The rows of a group lie close to one hidden flat surface of 14 dimensions, which passes through zero. Surfaces can cross.
In the rows, zero is written as 128.
Some rows, each with its group after it:
[ 75  70 136 153 110  86 152 116 115 124 124 128 126  75 139 110 125 193
  81] -> (1)
[153 200 103 108 157 126 131 170 136 136 119 161 195 113 132 123 135 121
  81] -> (1)
[123 143 127 118 158 126 130 109 142 147 158 176 165  66 103 200  71 153
 106] -> (0)
[126 143 167 165 144 168 181 175  82 127 102  78 108  83  83 183  79 142
 127] -> (1)
[121  92 147 121 115 129 174 183 128 124 196  77 164  69 203 138  99  77
 139] -> (2)
[134 140  78  44 117 139 146 172 156  74 155 159 119 123 144 113  93  97
 173] -> (6)
[150 144 154 140  98 164 122 101  95 136 121 140 108 100 176  79 131 199
 105] -> (0)
[146 155 136 109 110 116 144 145  74 163 169 120 131 148 183  97 132 116
 148] -> (0)
[125 121 125 139 128  97 159  93 164 135 107 128 181 132  75 124 152 154
 105] -> (6)
[103 133 118 111 160  96 136 151 131 129 116 135 108 148 136 130 143 138
 163] -> (2)
[136  98 100  91 127 109 126 107 112 129 150  97 137 133 159 132 128 148
 122] -> (3)
[182 105 134 132 168 119 128 117  90 187 124 168 197  97 149 121 133  79
 129] -> (1)
[142 122 132 133 106 140  92 136 122 142 104 150 135 122 121 143 121 131
 116] -> (3)
[152 106  98 145 137 140  99 129 103 169 134  92 143 166 135 172 137 120
 162] -> (5)
[144  81 147 122 144 170 126 131 148 137  90 137 109  88 144 107  94 191
  83] -> (0)
[117 130  90 110 158 134 129 169 154 138 140 155 125 123 108 152  64 131
 126] -> (3)
[131 147 156  56  89 135  83 166  83  96 125 169 132  91  94 159 110  97
 135] -> (6)
[ 56 215 172  91 155  54 110 170 109 125 138 178 131 108 109 114 131 177
 127] -> (6)
[153 167 123 162  28 161 125 110 124  86 116 113 116 145 140  83 119 139
 181] -> (6)
[105 135 153  80 190 106 224 156 119 133 133 150  92  95 174  94 112 162
 111] -> (5)
[156 115 113 171 142 139  95 140 164 139 106  97 108 153  85 113 114  88
 170] -> (4)
[139 108 137 136 119 132  84 121  85 139 137 109  89 136 140 126 148 105
 149] -> (0)
[136 116 137 170  99 157  96 101 129 159 164 166 166  89  89 127  56 132
 149] -> (0)
[110 105 162 182 194 132 111 134 139 163 122 146 106 110  87 103 111 122
 127] -> (4)
[103 105 108 106  85  76  91 133 194  68 100 129 198 104  98 135 124 119
 136] -> (3)
[145  89 108  90 126 170 172 104 174 105 109 168  99 134 148  98 156 149
  93] -> (5)
[127 169 156  20 102 136 161 180  61 105 162 107 162 108 140 115 124 171
 167] -> (0)
[101 170 155 159  76 103 116 116  86  93 142  89  92 154 118 120 176  96
 206] -> (6)
[160 132 168 105 101 140  82 153 109 201  80 186 167 146 167  97 130 182
  80] -> (3)
[175 134 152 153 180 109 168  90 102 106 142  37  85 127 235  89 100  33
 137] -> (4)
[127 137  97 114 120 138 132 135 127  86 139 141 154 124 144  94 132 106
 132] -> (6)
[134 129 161  97 120 101 121 110 136  93 123 121 134  92  84  98  84 126
 144] -> (5)
[148 134  90 106  87  81 100 178 165 175 138 165 126 164 107 130 134  83
 163] -> (4)
[141  83 145 134 139 107 146 165  69 134  55 102 133 115 122 146 167 109
 188] -> (1)
[102 141 108 111 129 127 101 148 138 130 119 120  79 160  98 164 158 182
 141] -> (4)
[ 98 174 135 132 154 111 126 149 139 136 160 136 139 127 107 138  98 126
 135] -> (3)
[108 102 161 118  95 116 157  91 168 129  98 146  89 152 109 137 143 173
 165] -> (5)
[121 131 123 141 148 123 147 112 138 126 160 113 121 128 123  91 133 128
 111] -> (2)
[158 119 128 119  72 176 117 179  85 140 124 108 160 149 132 116 136 105
  86] -> (6)
[177  45 128 103 120 174  65  99  88 134 122  93 145 118 136 194 152  95
 170] -> (2)
[153 153  73 131 148 150 173 130 102 132 141  94  70 116 140 176 120 156
 109] -> (1)
[183 118  86 106 145 147  72 151 166 147 155 117 125  72  93 202 103  89
  97] -> (0)
[143 155 125 148 137 104 125  99 129 153 134 109 131 113 105 158 148 151
 115] -> (6)
[133 107  79 149 172  93 140 133 189 138 120  97  94 150 106 121 127 107
 104] -> (0)
[128 161 100 167 122 136 109 125 132 121 123 101 152 151 156 111 121 162
 160] -> (6)
[112 126 115 120 103 126 130 129 110 114 136 130  92 167 129  85 168 131
 117] -> (3)
[ 92 207 105 162 154 100 129 104 147 109 151 121 140 154 140 138 133 147
 108] -> (3)
[126 127 111 154 152 151 158  83 106  77 110  89 118 123 150 127 174 137
 104] -> (0)
[122 137  49 193 143 129 164 170  74 169 187 130 139 114 114 120 159 100
  78] -> (2)
[154 175 108 114 135 142 150 147 125 131 185 100 130 122 154 144 151  97
 173] -> (4)
[129  84 164  97 152 149 146 128 131 136 107 157  93 139 146 148  74 108
 132] -> (2)
[131 101 131 165  65  96  81 125 195 148  89 123 158 153 135 119 115 156
 180] -> (5)
[118 129 158 117  95 104 106 150 126 128 128 156 129 147 151 120 141  68
 158] -> (4)
[136 134 134 118 109  98 150  62 136 162 167 198 171 157 100 116 134  83
 149] -> (1)
[142 143 103 151 123 142 130 128 109 127 140  96 165 137 167 112 158 125
 113] -> (6)
[123 109  96 118 157 150 126 129 150 153 175 153 119 133 115 135 109 137
 161] -> (5)
[111 115 182 134  93 114 130 152  89 115  97 104 169 128 128 126 107  92
  94] -> (5)
[100 120 108 130 148 151 130 120  89 106 144 137  98 126 143 148 131 133
 100] -> (4)
[119  63 118 117 175 138 174 120 134 123 112 113 116 153 171 116 115 132
 202] -> (2)
[151 126 161  86 116 101  78 119 126  85  89 118 118  95 130 137 187  89
 150] -> (5)
[122 161 103  97  75 159 139 156 157  94 165 152 160 125 105 130 109 126
 177] -> (6)
[140 131  90 118 146 153 120 162 141 157 134 180 194 123 193  97 170 150
 117] -> (5)
[121 107 146 141  72 149 150 143 144 105 127  98 134 152 103  90 143 101
 106] -> (2)
[137 106 133 127 146 118 137 107 106 142 122 103 110 102 184 209 135 143
 143] -> (5)
[121 193  92 184 175 115 144 100 110 135 150 122 120 140 137 177 118 117
 157] -> (0)
[158  80 130 150 157 193 154  96 111 144 173 144  54  78 138 158  94  84
  95] -> (6)
[104  94 144  55 175 193 156 134  75 105 167 137 129 130 104 127 116 139
 114] -> (2)
[ 65 181 132 163 126  99 137 109  98  82 130 185  71  71  95 133 152 154
 106] -> (3)
[ 99 170 164 141  78  60  89 115 115 152 130 168 130 169 128 119 171 107
 163] -> (0)
[144 120 149 146 155 126 132 101 121 118 108  95 157 104 137 115 123 130
 118] -> (4)
[116 111 124 126 120 122 151 136 114 111 100  82 141 179 116 107 155 128
 130] -> (2)
[117 104  71 100 118 115  87 152 177 118 151 143 145 155 116 113 123 103
 101] -> (1)
[120  89  97 135 114  90 105 128 142  72 102 119 170  68 115 124 139 106
 123] -> (3)
[116  71 138 101 186 152 133 115 104 183 142 186 115 160 195 124 240 128
  39] -> (5)
[132  90 201 102 105 102 193 117 104 151  89 106 121 133 165 117 123 152
 124] -> (6)
[122 129 126 133 139 103 122 123 126 122 101  90  98 160 130 136 156 134
 142] -> (4)
[109 126 141 130 116 147 141 109 145 110 154 164 171 125  79  93 111 118
 125] -> (2)
[146  99  95 125 126 121  65  84 152 112  80 107 122 134  92 205 140 146
 137] -> (0)
[124 118  91 124 135 116 126 169 121 152 137 137 119 127 135 130 145 138
 127] -> (2)
[116 161 158 125 171 149 122  82 141  71 136 138  91 123 144  97 157 102
  88] -> (2)
[140 101 118 154  84 143 118 101 172 110 157 132  86  81  96 125 113 111
 115] -> (3)
[151 163 109 114 123 117  91 149 146 130 104 167 129 147 108 109 169 100
 176] -> (1)
[154 116  91 169  99 128  65 119 138 135 106 128 155 119 140 119 117 133
  83] -> (3)
[156 115 120 105 132  81 126 102 143 108 100 129 116 116 159  80   4 107
  75] -> (4)
[111  89 142 142 123 169 137 139  45 139 152 132  91 145 124 114 129  97
 119] -> (3)
[ 96  39 105 115 145 191 136 140 133  74 124 139 157 129  97  93 112 105
 113] -> (0)
[134 176 136 144  32 176 127 152 166 102 147 119  90  94 114 125 113 178
 140] -> (2)
[166  87 151 110 133 161 100 139 139 164 123 163 112 146 138 104 120  79
 169] -> (1)
[143 149 125 106 150 128 122 120 130 126 113  90 192 120 174 123 120 200
 140] -> (4)
[ 62 216 151 118 121 107 125 149  76 128 167 199  94 150 140  60 127 185
 174] -> (0)
[126 174  96 144 114 173 174 131 134  73 141 130 125  95 131 168 127 133
 210] -> (5)
[165 130  91 122 102 176 123 145 133 202 199 174 107 100 136 170 107 147
 129] -> (4)
[130 145 185 118 155 154 124 145 157 124 139 135 150  86 128 104 139 125
 118] -> (4)
[141 130 122 141  69 113 101  53 107 102 123 123 103 152 132 178 225  83
 125] -> (1)
[189 179  79 105 149 151  85 133  92 165 119 115 171 152 167 154 134 168
 135] -> (3)
[112  91  89 153 155  63  99  42 107 123 175  56 107 176 146 140 154  99
 187] -> (1)
[184 112 145 129 142 145 131 103 101 164 104 133 129 100 188 116 175 143
 115] -> (5)
[143 126 107 163 116 171  95  85 146 112 163 120  72 145 131 101 127 113
 175] -> (1)
[145 127 153 129  95 150 154 110 152 119  96  98 160 195 125 138 138  87
  98] -> (1)
[167 122  86 138 159 108 143 109 125 165 135  96 109 114 142 141 130 145
  90] -> (4)
[185 200 166 121 131 191 111 109 160 149 135 126  90 154 159 141 110 120
 101] -> (1)
[110 154 162 105  92 125 103 141 172 123 135 144  47 121  98 118 148 173
 143] -> (2)
[157 120  92 122  88 133 131 114 197 131 140 114 138 141 145 141 133 140
 175] -> (6)
[164 152 165 141  90 103  99 127 153 152  22 127 191 167 136 112 154 174
 152] -> (3)
[111 106 131 126 119  97  92  78 154  90 124 108 157 125 112 149 150 127
 199] -> (5)

New rows, each followed by its group:
[112 100 150 158 152 155 143  96 113 116 115 154 129 109 155  98  68 148
 131] -> (6)
[140 121 107 130 137 111 136  61 141  82 133 139  74  99 135 124  97 111
 197] -> (6)
[155 122 170 115 131 127  44 149 166 125  85  94 121 139 120 132 120 107
 172] -> (4)
[136 107  85 129 121 186 148 168  52 130 102 146 153 139 125 180 113 127
 129] -> (2)
[130 121 128 143 111 134 155 115 120 156 144 155 125 116 139 127 149 136
  98] -> (4)
[144 149  86 146 141 176 153 121 140  95 152 117 120 103 118 146 127 113
  99] -> (0)
[104 164  86 130 141 137  72 146 158 105 164 185 134  89  79 117 121 130
 102] -> (0)
[ 74 112 132 140  93 125 106  81 103  56 122 142 160 143  77  86 179 132
 151] -> (0)
[156 160 177  95 146 171 176 141 155 154 130 144  89 189 144 138 129  66
  71] -> (1)
[105 129  89 108 159 155 140  82 117  67 163 131 168 131  95 114 137 117
 101] -> (5)
[104 125  81 143 143 130 169 119 128 108 116  95 146 192 137 138 152 143
 140] -> (5)
[162 145 138 181 106 181  99  70 128 136 125 158 141  54 130 140  90 192
  98] -> (0)
[156 132 149 118  79 147 136 125 148 125 112  88 161 146 140 142 192 139
 166] -> (4)
[114 145 127 105 158 139 130 137 104 124 118 170 127 100 166 146 130 168
 130] -> (2)
[103 173 113 174 134 111 103 144 154 121 162 173 179 120 100 132 134  52
 128] -> (0)
[ 97 153 103 171 121 134 149 106 127  93 114 131 149 160 123  84 107 160
 147] -> (4)
[125 115 127 110 148 122 119 141 114 111  88  99 175 130 141 128 121 158
 150] -> (0)
[192  86 169 198  84 173 134  78 173 151  95 109 129  95  77 103 132 108
 113] -> (4)
[156 109  98 107 148 122  96 132 198  97 140  80 128 167 139  91 123  46
 110] -> (2)
[159 118 115 162 145 101 119 118 133 163 124  71 187 124 141 105  83 145
 137] -> (3)
[133 156 118 148 152 119 157 140 129 132  85 100 101 172 181 132 152 130
 137] -> (0)
[120 162 164 129 115  81 136 145 144 149 149 149 102 131 101 110  85  91
 186] -> (4)
[151  72 130  90  79 140 170  83 135 110 150  82 106 122  97 144 113 142
 202] -> (3)
[138 161  98 125 128 171 115 161 109 105 143 122 192 116 112 132  84 132
 176] -> (0)
[ 97 132 131 133 123 162 183 142 137 137 202 159 116 105  87  82  93 139
  97] -> (2)
[106  41 176 101 144 124 161 117 162 129 117 165 153 142 144  22 146 119
 135] -> (5)
[173 140 104 123 168 105 168  82 111 173 199  74  92  81 128 213 157 112
 129] -> (6)
[110 100 106 120 124 132 153 151 136 106 116 126 134 152 126 104 133 121
 130] -> (1)
[157 126 174 126  73 113  80 154 121 142  77 115 112 136 116 153 155 101
 162] -> (5)
[ 66 171  85 124 167  64 149 129 117 124 128 153  98 146 115 118 122 201
  97] -> (4)
[143 115 100 162 130 120 122 133 108 144 124 162 138  98  88 107 134 109
 186] -> (1)
[141 154  65 161 126 168 136 117 113  87 100 100 139 193  75 113 132 110
 118] -> (2)
[159  62 135 168  78 167 131  67 153 122  89 105 112 136  94 148 115 135
 133] -> (0)
[143 156 168 155  91 167 165  81  76 132 147 116 114 141 137  77 175 154
 143] -> (3)
[120 141 139  94 141 106 121 140 146 185 172 123 114 162 129 133  85 153
 131] -> (3)
[126  92 113 123 132 148 123  91 123 144 125 165 121 132 139 150  97 162
 117] -> (0)
[ 97 169 153  89 154  49 133 185  93  89 109  85 116 100 152 164  99 100
  91] -> (5)
[136  96 133  72 127 112  87 141 152 156 132 142 128 144 135 127  92 150
 172] -> (1)
[130 103 116 169 127 114 124 132 101 129 115 123 132 103 101 136 148  96
 128] -> (1)
[104  89  74 187 154  83 114 102  81 121  85 125 138 173 132 112 115 107
 118] -> (4)
[128 191 145 147 155 116 207 114 152 133 149 143 150  85 143 173 122 125
  86] -> (0)
[118 117 117 119 117 165 117 150 110  96 137  99  86 144 115 132 185 109
 140] -> (2)
[153 142 155 122  96 140  78 123 102 131 155 154 105  88 160 146 199  76
  70] -> (0)
[125 161  87 114  91 169  94 142 156  68 124 155 164 150 150  91  85 135
 134] -> (4)
[135 126 144 102 108  99 112 162 139 128 166  91 155  95  54 130 117  91
 159] -> (0)
[129 119 199 153 145 109 124  76  90 110  83  43 129 119 107 171 126 143
 187] -> (4)
[123 155 144 185 122 113 161 145 155 142 108 120 158 163 131 119 116  88
 164] -> (0)
[112 145 164 118  66 160 157 130 111  66  75 104 141 170 104 161 155 123
 198] -> (0)
[120 115 123 142 124 126 128 132 127 147 128 116 121 143 144 171 121 137
 139] -> (5)
[145 110 153 126 124 141 166 110  98 140 106 159 176 103 150 100 122 160
 167] -> (1)
[150 174 136 174 107 113  72 132  98 158 124 126 149 133 159  95 125 143
 167] -> (0)
[132 132 147  85 114 107 144 138 106 127 132 107 137 134 140 132 151 127
 136] -> (0)
[ 90  17  97 126 149 144 125 149  85 145  70 100 177 201 102 166 163 159
 163] -> (4)
[149 139 157 125 113 160  91 123  15 130 124 146 127  74 123 161 167 122
 142] -> (3)
[120 141 111 152 129 151 158 125  78 128 138 139 170 117 113 134 118 138
 115] -> (2)
[147 122 112  84  90 140 148 177 156 122 107 127  71 163 125 106 103 116
 137] -> (6)
[101  97 118  99 137 124  97 164 106 132 136 179 120 130 124 146 111  93
 112] -> (4)
[141 133 151 162 153 117 145 143 127 126  97  72 163 119 136 128 126 114
 149] -> (0)
[ 67  95 225 176 106 139 126  69 140  87 142 125 160 137 148  56 132 115
 124] -> (1)
[145 142 110 107 154 116 109 129 138 116 118 120 158 130 148 146  96 109
 132] -> (2)
[145 157 140 150 132 160 129 147 124 150 130 119 143 148  99 130 102 118
 167] -> (3)
[134 152 100 124 145  98 164  88 143  87  81  56 110 139 126 117 150 200
  81] -> (4)
[156 170 113 149 111 198 144  87 143  50 143 104 129  92 129 106 108 120
  92] -> (4)
[111 170 135 188 103 103 104  88  70  81  86 112 142 112 119 127 192 136
 139] -> (3)
[ 86 158  68 170 153 131 120 140  75  88 149 118 139 181 151 127 156  76
 187] -> (4)
[104 124 198 152 138 159 194 113 105 129 169 143 107 104 151 102 112  97
 142] -> (4)
[108 157 143 127 135  50 148 122 140 125  97 104 150 155 141 119 179 131
 131] -> (0)
[158 139 141 121 148 172 132 118 138 152 155 159  95 151 136 116 124  71
 136] -> (1)
[137 140 123 127 107 118  99 126 127 167 163 125 115 117  80 122 142 160
  98] -> (2)
[164 109 109 134 131 155 109  91 140 102  98 122 181 122 186 105 141 128
 104] -> (2)
[142 106 169 115 151 135 101 137 161 119  61 132 104  88 143 210 155 125
  76] -> (0)
[130 108 161 123 109 141  86 158 130 116  90 123 137 119 118 128 133 123
 151] -> (1)
[ 68  94 183 123 119 139 119  93 141  86  93 189 107 121  76 218 159 100
 121] -> (0)
[120 112 130  94 153 107 121 155 117 169 170 158  90 102 110 168 103 112
 119] -> (1)
[163 117  84 109 187 123 142 197 108 112  55 110 135 106 111 131 143 108
 181] -> (3)
[120 167 145 161 108 130 169  87  98 115 143 112 123 117  97 176 135 124
 113] -> (1)
[115 103 104 168 100  67 166 170 178 181  97 135 117 167 139  77 131 145
 130] -> (2)
[ 89 100 125 173 144 115 158  92  81 126 115 148 112 114  98 139 178 139
  66] -> (4)
[125 144 134 140  78 146 133 173 148 103 133 110  92  92 186 134 157 139
 137] -> (2)
[128 142 117 111 190 122 154 132 136 122 131 115 122 135 172 148 159 107
 115] -> (3)
[114 114 146 118 127 112 144 133 146 116 106 137 173 165 117  77 128  96
  75] -> (2)
[168 149  92 123  91  96 147 108 131 178 119 179 157 110  96 161 123 151
 106] -> (1)
[110 162  54 150 137 141 113 139  86  95 149 122 152 120  72 169  62 136
 168] -> (3)
[104 138 129  83 157  85 123 150 170 119  91 135  86 168 133 121 128 156
 179] -> (2)
[123  80 166 119 144 131 176 107 110  82 106  90 116 125 147 104 130  70
  89] -> (4)
[112 106 155  83 154  80 121 130 131 139  98 128 121 133 132 190 147 131
 125] -> (0)
[137 126  52 173 131 133 111 151 179 120 138 103  75 118 190 175 108 111
 110] -> (5)
[111 157 130 155 164 101 148 117  90 137  76 154 108 158 129 136 138 132
  97] -> (2)
[197 168 136 137  88 153 136 128 177 143 171 151 178  65 118  99 118  68
 124] -> (4)
[113 106 172 118 166 102 185 125 148 131 110  99  96 134 138  88 124 145
 105] -> (4)
[115 126 185 167 118 140 125 122 139 150  92 150  58 133  92 127 130 141
  90] -> (6)
[113 177  98 142 152 124 165 133 110 131 143 126 130 122 141  95 135 193
  94] -> (2)
[156 176 105 128 141 165 132 156 178 147 172 135 136 115 135  96 101 146
 150] -> (4)
[139 143 167 152  95 126  97 127 143 137 138 120  28  81 172 143 182 133
  93] -> (2)
[157 163 124 120 100 178 105 143 142 118 124 164 133  98 142 154 132 129
  99] -> (0)
[133 103 105 119 161 127 136 141 136 166 148 136  96 133 117 117  76 139
 119] -> (6)
[119 146 134 102 154 161 132 177 146 112 155 112 141 137 125 127 157 108
 172] -> (4)
